All rows are made from the same 10 directions, up to rounding. Whole rows:
[[  8 -15 -25  14   7   4  -8  -6  18  -2  -6   6   0   0  20  12  -1]
 [ -6   1   2   0  23   3 -15   1  13   9  10  -3  -7  11   8  -6  -5]
 [  5   9 -27  18  -3 -10  11 -14  21 -16 -11 -17   3 -12 -17  -9 -16]
 [  0 -11   3  12  -3 -12  23  -7  20  -6  -9   7   1 -15 -10  -5   1]
 [ -1 -11 -26   1  12  -6   5  -4  11 -20 -13 -10  27 -25  -9  12 -33]
 [-30 -54 -27  -7  24   9  -5  13 -12   8  20  11  41 -15  -2   4   0]
 [ 22  -3 -28   5 -18 -17 -22 -24 -39 -25  50 -29   7   9  21   1 -37]
 [ -5  12  -9  -9   0  21  13   4  18 -16  22   2 -23  17   4 -34  12]
 [ -8  -7 -11  14   7 -15  -7  -9   0  12  14  -8   3   5 -10 -11  -5]
 [  0 -10 -21  42  -5  27 -18  -1  20  14  -1 -11  -4 -15  -4   1  28]
 [-21   3   4   3  15 -24 -19   4 -24  29  20  -1   9  16 -26  -6 -19]
 [  0 -12   2  11   1 -41  27 -17  23  17 -30  21  -5   8  -5  -6  12]
 [  5  -7 -38  23 -27  18 -23   0 -35 -11  26 -25  22 -19 -12  10  -8]]

Rows cut short, each followed by the rest of it:
[  5  -4 -20 -25  -9   6  24  -3  -3 -37   0  -5  14] -> [-11   6  -7  -9]
[ -9 -20 -19  18 -16 -25  26 -16  -2  -4  11  -8  16] -> [-16 -29 -24   3]
[  0  19  15  -9   1  18 -25  18 -23   4   0  -5   4] -> [ -2  -3  22 -13]
[ 22  10 -17  21 -15  29  -1  -3  28 -21  -6  -3 -22] -> [-7 18  5 10]
[  8 -23  -2   4  11  13 -25   9  -7   6 -23   5  25] -> [-23  20  51  -9]
[-34  -9   5   3  -1  15  28  30   2  -4   8  18  18] -> [-29 -57 -14  -5]
[  8  -1 -28  29 -21  -7 -10  -1 -11   3  28  18 -18] -> [23  1  0 -8]
[ -1  15  -2  -4   7   9 -31  -4 -16  14  12 -27  -3] -> [15  8 -6  7]
[-26 -15  17 -21  43  10 -23  18  -2  32 -19   3  25] -> [-5  1 18  5]
[  2   3 -20   1   2 -30  -1 -17  -9  -2  -7 -16  16] -> [  1  -9   1 -24]
[  5 -26 -34 -10  14  17 -10 -12  10 -12  10 -12   8] -> [ 4 41 -3 12]
[ 11  -3  34 -23  10   5   5  -2   5 -21  19   0 -10] -> [ -2  29   0 -11]
[ 14   0  12   0  12 -17 -10 -24  10   3 -22 -29   8] -> [-11  17  10  -2]
[ -5   3 -12  27 -19  13   2   8   0   0  16   2  -6] -> [ -8 -26 -10   6]
[  1  22  17 -13   2 -21  22  -6   9  -3 -54 -14  16] -> [-22 -26   8 -10]
[ -3 -12 -16  26  12  16  -8   2  30   3   8   5  -9] -> [-4  3 -3  3]
[ 28  -5 -27   8 -15  22  -2  -5  10 -39  13   1 -10] -> [ -6  34  14 -15]
[  9   2 -16  10 -16  27   3   3  15   2 -20   7 -14] -> [ 2 13  2 39]
[ 17   1 -28   2  16  -3 -28 -14   3 -20  25 -16  -2] -> [ 13  33   9 -41]
[-31  23 -14 -31  42   5 -41  13 -19  32  11 -16   8] -> [ 41  -6 -15 -10]
[  5 -33  14 -11  11 -39  19 -10  -3 -11 -19  13  31] -> [-25   6  28 -33]
[  5 -12  25 -39  55 -29   4 -16  34 -10  13  15 -18] -> [ 34  55 -10 -31]
[ -4  10 -13   9  24   8 -16 -15  34  19 -30 -33  -1] -> [  0   3 -12  26]
[  2 -14 -18  -3 -19   1  14   1 -17 -19  18   7  10] -> [-5 -1 -3 -4]
[ -4  10 -19   4  22   2 -38 -13   0  21   8 -34   0] -> [ 20  10 -11   5]
[ -9 -23 -37 -19   1  19   4   5 -18 -31   5 -19  47] -> [-34  -6   8 -18]
[ 16  -1 -40  16   1   8 -16 -13  10 -21   0 -23   9] -> [-11  13  11 -22]
[ -6  -3  24   8 -10 -15  23  -3   2  -1   5  -1   2] -> [-19 -27 -14   1]
[-17  16  -7   1  -3  21  -1  26  -6   9 -31   4  17] -> [-17 -39  14   2]
[ -6  22   4   6  10  10 -12   9   9  10 -10  -5  -8] -> [  3 -15   0  -4]
[  9  -6  -6  38 -20  -6 -17 -10 -10  15  41   1 -23] -> [ 18   4 -11  11]
[ -9 -13   4 -19   2   8  23  -3   6 -15   5 -11  12] -> [-16  -1 -21  15]
[ -8 -13  37  -8   2  14  13   6   5   1   3  -2   2] -> [-22  -3  -7  24]
[ 24  16   7  10  -2  13 -34 -18  -6 -10 -11 -57  11] -> [-29  13  22  -9]
[  5   6  22 -24   4 -34  33 -14  13 -11  -3  13 -16] -> [ 19  10 -21  -6]
[ -3 -12  22  -6  -7 -20  32 -11  13   9  -2  17 -15] -> [ 10   3 -25  33]
[ 16  -6 -22  29  -7  13 -13 -14  12 -19  17 -27   1] -> [-22   7   2 -10]
[ -8  -9 -30   5  10  12  -4   9   7 -10   6   6  11] -> [ -6  -5   5 -19]
[ -4 -16 -17  17 -32  30  -7  11 -31   3  10  -8  19] -> [-24 -15   8  29]
[  0 -21  -9   2 -39 -14  10 -11 -46   6  16  -7  19] -> [-5 -8 -8 29]
[  7   3 -17  21 -12  10 -15   8   3  27 -31  24 -13] -> [17 10 24 28]
[ 12  35  16   2   2  11 -24   3   3  12 -29 -14 -13] -> [ 5  4 18  2]
[-16  20 -22 -15  19   4  -3   5  11   6   2  -1  -9] -> [ 29  -7 -25  -2]
[ 14   3  25  -5   8 -19 -11 -21  -1   1  21 -15 -16] -> [15 27 -8 -6]
[ 14   8 -17  34  -9  -6 -28 -17  -8   0  10 -36   6] -> [-13  -7   9 -19]
[ -6  -8  -3   0 -14  16  12   9  -6  -9  21  10  -3] -> [ -4  -6 -13  13]
[-15  14 -28  13  16  15 -20  12  13  20 -12  -1  -2] -> [ 13 -16  -2   3]
[ -3 -18  19   1   4  32 -17  25  -9   8  -5  16  11] -> [-22   8  35   7]
[ -2  20  -3 -29 -28   4  18   8 -30   4 -34   2   9] -> [  8 -11   0  33]
[ -4  -6   3  -4   7  26  11  14  17 -29  25   7  -5] -> [-15   0  -9 -16]
[ 22  -6   5  14  -1 -49   1 -38   4  -8  18 -17  -7] -> [  7  17  -8 -26]
[ 30 -20 -31  25 -44  -3  13  -7 -13 -31  -8  14  12] -> [-25  10  35 -13]
[  5  -4 -11 -16  20  -1 -10  -5   9   0 -17  -1   5] -> [10 28 12 -5]
[ 10   4 -53   3   2 -10  -7 -28  11  -6 -13 -31   7] -> [ 13  16 -13   5]
[ 13 -32  14   3 -22  13  32  -7  15 -12 -24   9   5] -> [-33  18   8  45]
[  8 -10  -5  -9  23 -29   6 -27  23  -5 -15 -14   6] -> [  2  22  -5 -10]
[ 11  -1 -35   3 -10  -7  -3  -8  -6  -7 -11   1   7] -> [ 7 10 11 -7]
[  0 -16  27   5  10  -3  13 -15  27   4   0 -11  -6] -> [-15   8 -17  25]
[  1  -2  -8   1   9  -9  -3 -14   4  -6 -12 -30  21] -> [-21  -7   2 -12]
[ -9   4  -1 -22  -5 -62  23 -14 -22  26 -21  22   1] -> [ 41  -8 -14   5]
[-17 -25  20 -23  40   4   0   6  17   7   2   8  10] -> [-4 16 -2  1]
[ -1  -2 -25  22 -21  -3  15  -1   7   7 -11  15  -8] -> [  6 -14  -9  22]
[ 20   0  18 -39  -7 -17  10 -13 -17 -11  10  15 -20] -> [38 53 -4 10]
[  1  -8 -14  19  -1 -21  -2 -16   5  12   9  -3  -5] -> [ 12  -1 -12   4]
[ -3 -16 -23   9 -15  26  13  11   5 -14  -8   8  13] -> [-24  -8   6  14]
